The first 7 rows are patterns. Each new row is the sum of 2 different patterns, raised or lowered, with some noise. Before adding, each is slid sideways (what falls off one end comes back at the other) and multiplied by a number that may be negative. Names go in the order of the patterns.
Known rows, each followed by the names of its patterns:
[ 1.92 -0.72 -0.02  0.76  1.68  0.94  1.31  1.10  1.55  2.56 -0.75  0.69
 -1.66  0.23  0.87 -0.66  2.58 -1.59 -0.81 -2.04  0.95 -1.72  1.01 -1.47
  0.03  0.33  0.98  0.73  0.39 -2.26  0.69 -0.95  0.93  1.65 -0.22  0.83]
(6)
[ 0.27  1.69 -1.42  1.21  0.34 -2.25  0.01 -2.68  0.87 -0.41  0.82  1.12
  1.12 -2.85  2.84 -0.11  0.78 -0.31  0.41  0.54 -0.98 -0.12  3.92 -0.52
  1.54  1.63 -1.27 -2.04 -2.35 -4.72 -0.94 -0.74  1.17  0.06  1.22  0.20]
(1)
[ 0.15  1.02 -2.02 -0.56  0.92 -0.73  2.11 -0.66 -1.10  0.52  1.49 -0.33
 -2.41  0.48  0.02 -1.04 -2.55 -0.55  1.04  0.36 -1.81  0.84  2.83  1.29
  0.29 -1.18 -0.60 -0.60 -2.69 -0.42  1.19  1.56 -1.32  1.43 -0.87 -0.17]
(0)
[ 1.01  2.04  2.26 -0.56 -1.04 -1.82  2.03 -3.84 -1.03 -2.93 -0.15 -4.08
 -0.66  1.30 -0.75  0.77  2.41  2.67 -1.33 -2.45 -0.06 -3.92 -1.45  2.16
  2.22  0.36  0.45  0.76 -1.52 -0.97  1.85 -1.32  0.48  1.58 -1.63 -1.20]
(4)
[-0.24  0.92 -0.69 -1.54 -0.25 -0.48 -1.81  0.35 -2.40 -0.04  0.74  0.19
 -2.69  2.75  1.18  0.72 -2.38  0.71 -1.37 -1.28 -0.07 -0.58  1.07  1.04
 -1.36 -2.60 -1.62  2.33 -0.57  1.05  3.30 -0.59  2.63 -1.44 -3.16 -1.75]
(5)
[ 0.22  0.27 -1.99 -1.25 -1.31  0.89 -4.68 -3.61  0.44 -1.81  0.57 -0.50
 -2.10 -1.98 -1.14  2.13 -1.29 -0.40  0.55 -1.74  1.03  1.30 -0.24 -0.77
  0.27  0.54 -1.09 -2.56  0.40 -1.71 -2.74  2.17  0.38  0.28 -1.07 -0.23]
(2)
[ 1.15 -2.20  0.85 -1.80 -0.70 -0.59 -0.89 -0.28  0.64 -0.26  0.51  0.52
 -1.41 -2.13 -0.25  1.77 -0.45  0.36  1.10 -0.33 -1.24  0.98 -0.25  0.11
  3.46  0.91  0.80 -0.37  0.90  0.24  1.74 -1.09 -0.69 -0.32 -1.05  0.59]
(3)

New rows, each followed by the names of its patterns:
[-5.75 -2.46  0.02 -3.00 -3.50 -0.22 -1.77  0.40 -4.85 -3.50 -0.80 -1.30
 -1.38 -3.70 -3.83 -2.90 -4.43 -3.70 -0.83 -2.63 -3.21 -0.24 -2.70 -4.22
  0.25 -0.33 -2.90 -4.59 -0.50 -3.79 -1.28 -2.66 -3.65 -0.58 -0.18 -3.16]
(0) (5)
[ 4.40  2.44  0.87  0.05 -0.77  3.62  2.55  3.16  1.67  5.75  4.56  3.95
  2.78  5.87  2.01  0.04  4.79 -0.08  0.03 -0.91  3.15  4.30  2.32  6.70
  3.68 -2.12  0.47  1.03  0.67  2.36  4.76  4.17  3.24  3.78  2.23 -0.25]
(1) (4)
[-0.91 -0.01  1.67  1.86 -2.01 -1.89  0.70 -0.66 -0.06 -3.61 -1.80  0.38
  0.46 -2.24  0.01  3.16  2.39 -0.38  0.03  0.51 -2.10 -2.96 -1.14  1.48
  1.57 -1.98  0.75  0.14  0.70  0.52 -0.04  0.76  1.59  0.29  0.28  1.39]
(0) (2)
[ 3.04  1.46  1.66  1.57  2.57 -0.81  1.19  2.52  1.86  1.01  3.32 -0.12
  2.12  0.43  2.27 -0.22  0.66  2.16  1.25  2.87  1.52  1.10  0.97  1.58
  1.45  0.98  1.95  2.37  1.96 -0.22  0.53  3.41  2.14  0.46  5.21  4.33]
(0) (3)
[-1.00  0.31  0.71 -1.72  3.06 -0.90 -1.89 -2.63 -1.46 -1.98 -0.24  0.72
 -0.86 -1.78 -1.34 -1.08 -1.47 -0.26 -1.18 -1.98 -0.98 -2.74 -0.51  0.53
  2.48 -2.25  1.61 -0.68  2.79 -1.51  0.50 -1.39 -2.70  0.58 -1.11 -2.43]
(0) (4)
[-3.96 -3.40  2.04 -1.76  0.55  2.15 -1.85  2.36 -3.57 -3.51 -3.03 -2.72
 -0.38 -3.51 -2.34 -1.37 -0.81 -2.28 -0.05 -5.17  0.01 -1.13 -0.57 -3.90
  1.85  0.08 -1.11 -3.48  1.92 -2.65 -1.79 -0.07 -2.62 -1.56 -1.43 -5.35]
(1) (5)
[-0.62 -2.14 -2.43 -2.10  0.30 -1.31  0.02 -0.33  1.02 -0.54 -1.71  2.68
 -1.64  0.58 -1.99  1.47 -1.21 -0.13 -0.93  0.32 -0.20 -0.41 -1.85  4.88
  1.66 -0.48 -0.23 -2.30  0.26  0.57 -0.16  0.44 -2.21 -0.61 -1.44 -1.58]
(6) (2)
[-0.25 -0.34  4.95  3.55  1.99  3.22  2.73  2.03  2.27  3.38 -0.77  1.89
  6.04  0.44  2.19  5.91  4.32  6.68  0.67 -1.18 -0.19  4.38 -0.56  1.03
 -1.51  2.14 -1.56  0.94  4.03 -0.08  3.29  5.48  5.35 -0.25  2.10  3.43]
(4) (5)
[ 1.43  3.50  3.75  2.39  0.61  4.00  1.05  4.52  3.74  1.37  2.56  5.75
 -0.94  0.82  2.03  5.12  2.44  3.91  3.69  3.56  4.61  0.22  1.80  1.35
  3.93  3.74  0.13  4.57 -0.17 -0.73  0.56  1.00  1.60  4.80  1.78  1.90]
(6) (5)
[-1.11  3.44  2.76  1.34 -1.55  1.90 -0.59 -4.45  1.28 -2.02  1.39  2.25
  2.23  1.59  0.35  0.52  2.77  2.41  1.84  2.69 -0.67  2.68  0.13 -1.84
  0.11  3.81 -1.30 -1.48  0.80  2.57 -0.23  1.84  2.52 -0.73  0.42  0.15]
(0) (5)
[ 0.51  1.86  0.25  6.02  0.39 -1.31  1.69  1.62 -2.33 -3.58  1.09  2.96
 -0.37  1.63  0.33 -2.44 -1.65 -0.05 -0.21  1.03  1.69 -0.27 -2.48  2.54
 -1.56 -0.84  1.57  1.16 -1.96 -0.31 -2.08  0.09  1.59  0.38 -1.56  4.33]
(0) (4)
[-0.24  2.17  1.74  0.09  1.14  2.33  1.71  3.60 -1.63  1.50  0.93  2.14
  2.50  1.84  4.01  5.19  1.92  0.35  0.95  2.31  1.27 -0.14  2.48  2.96
  3.58  1.30  0.57  3.19  1.31  1.16  0.77  3.14  2.57 -0.06  2.48  3.15]
(1) (0)
[-2.67  3.11  0.36  1.94  0.33  1.45 -2.02 -1.81  1.78 -1.33 -2.01 -1.55
  0.56  0.40  0.37  2.67  0.65  0.52 -1.65 -0.60 -1.03 -0.38  1.11  1.53
 -2.61  0.41 -1.23 -2.88  1.83  1.44 -3.55 -1.32 -4.31 -0.74 -0.07  0.33]
(4) (3)
[-0.28  1.49 -0.76  3.91  1.39 -0.15 -2.95 -0.90 -1.82 -2.41 -3.62 -2.10
 -1.60 -4.75  0.29  1.61 -0.80  0.51 -2.09 -0.68 -1.45 -4.29 -3.37  0.13
 -2.86 -5.21 -5.34 -0.45 -3.45 -0.83 -0.24 -2.85 -6.84 -1.55 -0.55 -3.47]
(1) (2)
[-1.74  0.31  1.68  2.26 -0.56  0.25 -0.84  1.18  1.52 -2.45 -0.50  2.67
 -2.68 -3.54 -0.69  1.05  2.74 -0.93 -0.53  0.19  1.57 -4.53 -2.70 -1.83
 -2.18 -3.61 -0.95  0.78 -2.34  2.01  2.29  1.10 -0.44 -4.47  0.41 -2.80]
(0) (4)
[-2.36 -3.67 -2.96  0.76 -2.77  0.33 -0.62  1.11 -1.52 -1.81 -0.36 -2.45
 -3.51  1.23 -0.31  0.34  1.54 -0.50 -0.48  0.13 -0.68 -1.62  0.14  1.78
 -1.09 -0.57  1.04  1.55  2.74 -1.60 -1.09 -3.38  0.72 -2.32 -1.82 -0.84]
(6) (4)
[ 0.53 -1.63 -6.14  3.35 -0.86 -0.13 -1.95 -0.49  0.24 -1.32 -2.28  1.28
 -2.78  0.89 -3.69 -5.02 -2.13 -4.46 -4.97 -2.16 -3.44 -1.79 -2.04  1.98
 -1.65 -0.96  0.65 -3.58  1.58  0.71 -3.15 -1.92 -3.29  0.48 -2.48 -2.34]
(1) (2)
[-0.26  3.94  3.15  4.44  0.90  2.20  1.85 -1.82  3.75  0.94  3.92  3.71
  4.38  2.00  2.42  2.70  3.30  1.82  2.15  3.08  2.94  3.52  2.76  0.92
  1.03  4.09 -0.10  0.08  2.15  3.71  1.50  1.91  2.21  1.18  1.35  0.60]
(6) (5)
[ 0.41 -2.35 -0.14  0.23 -2.42 -3.44 -1.54  1.76 -0.49 -0.35  0.90  0.03
  1.14 -0.01 -1.91 -0.10 -0.21  1.05 -1.19 -2.22 -0.58 -0.35 -2.23  0.90
  0.96 -0.74 -0.53  0.63  0.03 -0.78 -1.66  0.05 -2.17  1.24 -3.67 -1.86]
(0) (2)
[ 0.63  1.19  0.58  3.08  2.79 -3.22 -0.30 -1.22  2.21  1.98  4.34  6.50
  5.19  4.26  0.39 -2.65  0.02 -0.01  2.27  0.76 -1.54  2.50  0.00 -0.43
  3.67 -1.11  3.51  1.50  1.51 -1.66  3.18  1.81  4.98 -2.98  2.59 -0.41]
(1) (5)
[-0.68 -1.40 -2.83 -1.08 -2.90 -1.66 -0.74  0.13  0.08 -1.21 -0.88 -4.13
 -0.27 -5.99 -3.28 -3.85 -3.06 -3.14 -4.43 -1.76 -4.97 -1.51 -1.52  0.14
 -4.09 -4.43 -2.22 -4.78 -3.26 -0.26 -2.22 -1.33 -2.80 -1.01 -1.86 -3.27]
(6) (4)
[ 2.45  3.19  1.46 -1.38  1.18  5.30  3.05  2.85 -0.85  3.01  1.75  1.23
  0.95  5.69  3.58 -0.41  3.61  0.34 -0.15  0.05  3.26  1.18  1.18  4.99
  1.84  2.80 -0.65  0.18  1.83  2.49  2.70 -0.43  0.76  2.72  0.80 -2.07]
(0) (4)
[5.21 2.34 2.34 3.02 5.02 4.36 7.17 2.73 2.74 1.66 1.76 2.14 2.96 0.90
 1.79 2.44 1.50 1.79 3.33 2.46 4.90 1.64 3.12 2.32 0.79 0.27 4.30 2.04
 2.24 2.33 3.57 2.11 1.33 3.87 2.30 0.02]
(1) (3)
[-0.24  0.44  1.25 -1.15 -0.33  2.22  1.68 -0.46  4.39  0.89  0.99  0.84
  2.37 -0.33  2.13  0.29 -0.29  1.93 -0.55  0.51  2.06  0.29  1.37 -1.94
  0.25  0.63 -0.11 -1.30  1.19  0.89  1.30  0.14  0.33  0.55  1.60  2.31]
(0) (3)
[-0.48 -0.46  0.43  5.46 -1.50  0.77 -0.58  1.37  0.90  1.60  0.36  2.34
  1.92 -0.63 -1.11  1.50  2.12  1.78 -2.81 -0.11  0.89 -2.19  3.26 -1.17
  1.49  4.47 -0.36  3.11  1.45  4.05  1.90  3.31  0.84  4.39  0.86  2.60]
(6) (5)
[ 1.93  3.53  1.38  3.58  4.35  2.98  2.40  4.37  2.08  1.62 -1.46  2.57
  1.08 -0.66  6.27  1.61  1.63 -0.40  2.87  1.29  2.74 -1.15  0.66  1.22
  3.68 -1.86 -0.55  1.04  1.66  1.81  2.62  1.44 -0.13  1.68  5.32  0.23]
(6) (2)
[ 3.52  2.11 -2.40 -1.67 -0.21 -3.77 -1.85  0.10  0.95 -2.61  0.66 -1.75
 -0.26  1.86  1.22  0.45 -2.25 -2.91  2.55  0.24  3.11 -0.46  3.43  1.42
  2.39 -0.56  2.90 -0.31 -1.92  1.68  1.76 -1.28 -3.82  1.59  1.25 -1.23]
(4) (3)
[-2.93 -1.08 -0.25 -2.40 -1.22  0.33  1.36 -2.51 -2.03 -2.80 -2.28 -2.48
 -5.90 -1.90 -0.14 -0.24 -1.30 -1.79  0.59 -0.51 -2.10 -2.71  0.18 -3.17
  0.51 -1.19 -2.31 -2.54  1.46 -2.72 -3.25 -1.79 -2.12 -1.85  0.20 -1.18]
(0) (5)
[-5.86 -1.77 -3.14  1.37 -2.04 -1.67 -0.47 -3.95  0.08 -1.46 -0.71 -1.86
  1.76 -1.55 -2.06 -1.14 -3.10 -4.82 -1.66 -4.16  1.40 -0.39  0.20 -2.40
 -3.86 -1.14 -1.28 -3.02 -0.83 -0.24 -2.68 -1.44 -2.39 -3.48 -2.41 -1.05]
(6) (5)
[ 2.58 -0.60  1.78  3.81 -0.58 -1.04  2.50  4.44  1.74  6.49  1.44 -1.11
 -1.49  0.05  1.34  1.50  1.03  2.94 -2.73  2.50  0.59 -1.11  2.63  2.60
 -0.46 -0.32 -0.74  0.18  0.17  2.69  0.64  4.46  2.03  5.24  1.31  3.89]
(4) (3)
[ 2.43  1.26 -0.88 -1.22 -2.31  1.70  0.65  2.27  0.16  4.36  3.35  2.84
  0.71  3.62  0.73 -1.21  3.81 -2.00 -1.45 -2.64  2.39  2.76  0.17  5.01
  2.15 -3.88 -1.03 -0.51 -0.85  1.30  3.63  3.44  2.07  2.55  0.69 -1.67]
(1) (4)
[-1.54 -4.96 -0.59 -5.82 -2.38 -1.88 -3.23 -2.66  1.88 -2.03 -3.34 -4.21
 -1.81 -5.23 -3.86  0.25 -0.26 -4.20 -1.18 -2.28 -4.39 -1.79  0.71 -1.35
  1.56 -0.78 -3.07 -3.72 -1.48 -1.31 -0.52 -2.60 -4.02 -2.46 -1.33 -5.31]
(1) (4)
[-2.31 -1.51  2.20  1.98 -2.51 -4.17 -1.73 -4.63 -2.33  0.13 -0.92  0.05
 -0.93  2.14 -2.18 -2.16  1.57 -3.99  0.88  1.35  0.06 -2.35  2.17  0.38
  2.77 -1.20 -2.09 -2.67  0.25 -3.87  1.21 -3.48  0.50 -4.39 -2.78  0.98]
(6) (4)
[-2.37 -1.06 -2.28 -0.84 -0.26 -1.25 -2.97 -2.58 -0.88 -1.26 -3.97 -1.03
 -2.00 -3.88 -0.84 -0.44 -1.31 -2.43  0.85 -0.70 -0.69 -3.20 -1.57 -2.57
  0.67 -6.04 -5.31 -1.23 -3.71 -0.70 -1.24 -4.64 -2.63 -3.63 -0.38 -2.94]
(2) (3)
[-0.63  4.11  4.37 -2.06  0.96  0.33  0.02  3.68  0.98  0.02 -1.69  2.26
 -0.30 -2.25  2.15 -1.05 -2.31 -2.38  0.21  1.21 -0.59 -0.57  2.83  2.34
  2.73  2.86 -2.86 -0.33 -0.79 -1.86 -0.22  1.26  0.91  0.47  2.86  0.54]
(0) (2)
[-3.50 -2.82 -1.66 -6.57 -5.05 -2.52 -3.80  2.78 -2.80 -2.68 -2.61 -4.48
 -2.08 -5.90 -7.38 -2.63 -4.63 -0.21 -0.82 -1.30 -2.88 -1.53 -0.08 -4.77
 -3.49 -1.65 -6.44 -5.01 -2.85 -1.14 -2.57 -2.78 -1.82 -0.84 -4.45 -1.70]
(1) (2)
[ 4.08  2.20  1.02  0.26  0.21  0.29  1.90 -0.37  2.40  1.36  1.16  0.03
  0.76  1.60  3.62 -2.17 -1.39 -1.44  3.41 -2.61  1.30 -0.50  0.33 -1.81
 -0.96  0.79  0.95  3.19  3.40  0.65  0.14 -1.78 -2.16 -2.02 -2.82  3.09]
(4) (5)
[ 2.45 -0.34  4.54  2.07 -1.88 -0.80 -1.17  0.75  0.58  1.41  0.52 -0.59
  3.06 -0.81 -0.75  2.47  2.90 -0.32 -1.70 -1.78  2.34  0.97  0.12 -1.55
  3.25  1.95  3.37  1.45  5.25  1.25 -1.43 -0.38  0.48 -2.71 -1.21  1.88]
(0) (4)
[ 4.26  0.23  1.22  3.82  3.75  1.37  1.86  1.52  1.84  3.71  1.52  1.91
  1.76 -0.80  2.95  2.25  0.05  3.98  0.21  1.95  2.75  0.68  1.41  3.19
  2.62  3.00  3.59  0.92  0.61  3.49  2.88  1.38  0.91  3.10  1.98 -0.31]
(6) (3)
[ 0.91 -0.09  0.47  2.17 -1.54  1.30 -0.59 -0.84  0.50  2.47  3.73 -0.99
  3.74  3.53  3.48  0.81 -1.16  2.82 -0.41 -0.53  1.76  3.25  4.07  2.37
  4.30  3.44  0.66  6.50 -0.57 -0.20  2.11  0.60  1.52  2.55  2.90  3.78]
(4) (5)
[ 2.70  0.62  1.62  2.19 -0.78 -1.49  2.64 -0.84 -0.78  3.51  0.04  0.04
  0.91  2.31  2.84  0.63 -1.33 -1.40  2.22 -1.52 -3.01 -3.86  0.86 -3.48
  0.85  1.48 -0.91  0.23  1.69  4.50 -1.11 -1.07  1.10 -3.82  0.35  3.79]
(4) (2)
[ 0.50 -3.75  1.54 -1.14 -2.49 -4.43  1.58  0.32  0.15 -2.13  1.49 -1.05
 -3.49 -0.33 -3.71 -2.94 -2.68  0.03 -1.37  1.05  3.04  0.35 -4.60 -2.14
 -2.43 -2.63 -1.44 -0.44  0.74 -1.54 -1.37 -3.77 -3.76  2.18 -0.82 -1.32]
(4) (5)
[-0.62 -4.96 -3.38  0.28 -1.43 -0.37  0.95 -2.29  1.96 -1.41 -2.91 -3.41
  1.92  2.15 -1.71 -1.38 -1.81 -1.48 -1.45  0.26 -2.33 -2.99  0.16 -1.43
 -3.89  1.55 -1.84 -1.90 -2.98 -0.50 -2.57 -2.87 -0.67 -0.25 -1.10  0.87]
(5) (2)
[-4.36 -1.38 -5.08 -2.21 -1.93 -0.99 -5.59 -0.03 -3.54 -0.70 -2.24 -1.51
 -0.86 -3.45 -3.17  2.80 -3.13  0.60 -0.21 -2.72 -3.68 -4.30 -7.17 -3.42
 -3.13 -1.87 -0.90  0.49 -1.53 -2.91 -0.47 -3.77 -1.97 -1.55 -3.06 -2.90]
(1) (3)
[-2.02 -0.84  1.48 -0.84  0.38 -1.82 -0.55 -1.28 -1.15 -0.67 -0.24  1.23
  1.33 -2.85 -0.58 -1.37 -1.78  0.15 -2.19  0.91  2.06  1.73 -1.02 -0.71
 -1.45  0.43 -0.23 -1.21  1.96 -1.70 -0.11 -2.38 -1.30 -2.13  1.98 -3.91]
(6) (5)
[-0.54  2.21  3.21  2.58  1.84 -0.15  0.23  0.54  2.14  1.10  0.31  1.10
 -0.52  0.16  1.45  1.80  2.85  2.30  0.13  0.34  3.48 -3.22 -0.20 -1.58
  0.99 -1.85 -0.13  1.45  2.04  2.31  3.52  2.26  2.83  0.92  0.54 -1.04]
(4) (2)
[ 1.82  0.64  1.65  2.24  1.48 -0.03  0.23  2.32  0.49  0.59  2.00  0.58
  3.20  0.22 -1.10 -0.57  1.10 -4.35 -0.06 -2.31 -0.09 -3.89  0.28  3.11
 -0.79  1.99  4.51  1.48 -1.13 -2.36  0.94 -3.06 -1.56  2.25  3.12  1.30]
(4) (2)
[-1.18 -1.94 -1.54  0.31 -1.40  1.24 -0.63  1.26 -1.80 -3.10 -1.12 -0.63
 -3.21 -1.97 -1.34 -1.94 -1.53 -1.36 -1.69 -0.07 -2.21 -4.10 -1.05 -0.53
 -0.20 -0.94 -1.51 -0.11 -4.31  2.12  0.32  0.46 -1.53 -0.75 -1.34  1.19]
(6) (0)
[ 0.77  1.40  0.27  1.13  1.13  0.40 -0.86  1.09  1.83 -1.96 -1.18  0.18
 -1.67 -1.80  1.87  0.95  1.37 -0.89  0.45  0.67  0.10 -2.27 -0.89  0.16
  1.01 -3.12 -2.02  0.96 -1.76  1.88 -0.30 -0.91  0.64 -0.17  2.75 -0.56]
(2) (3)
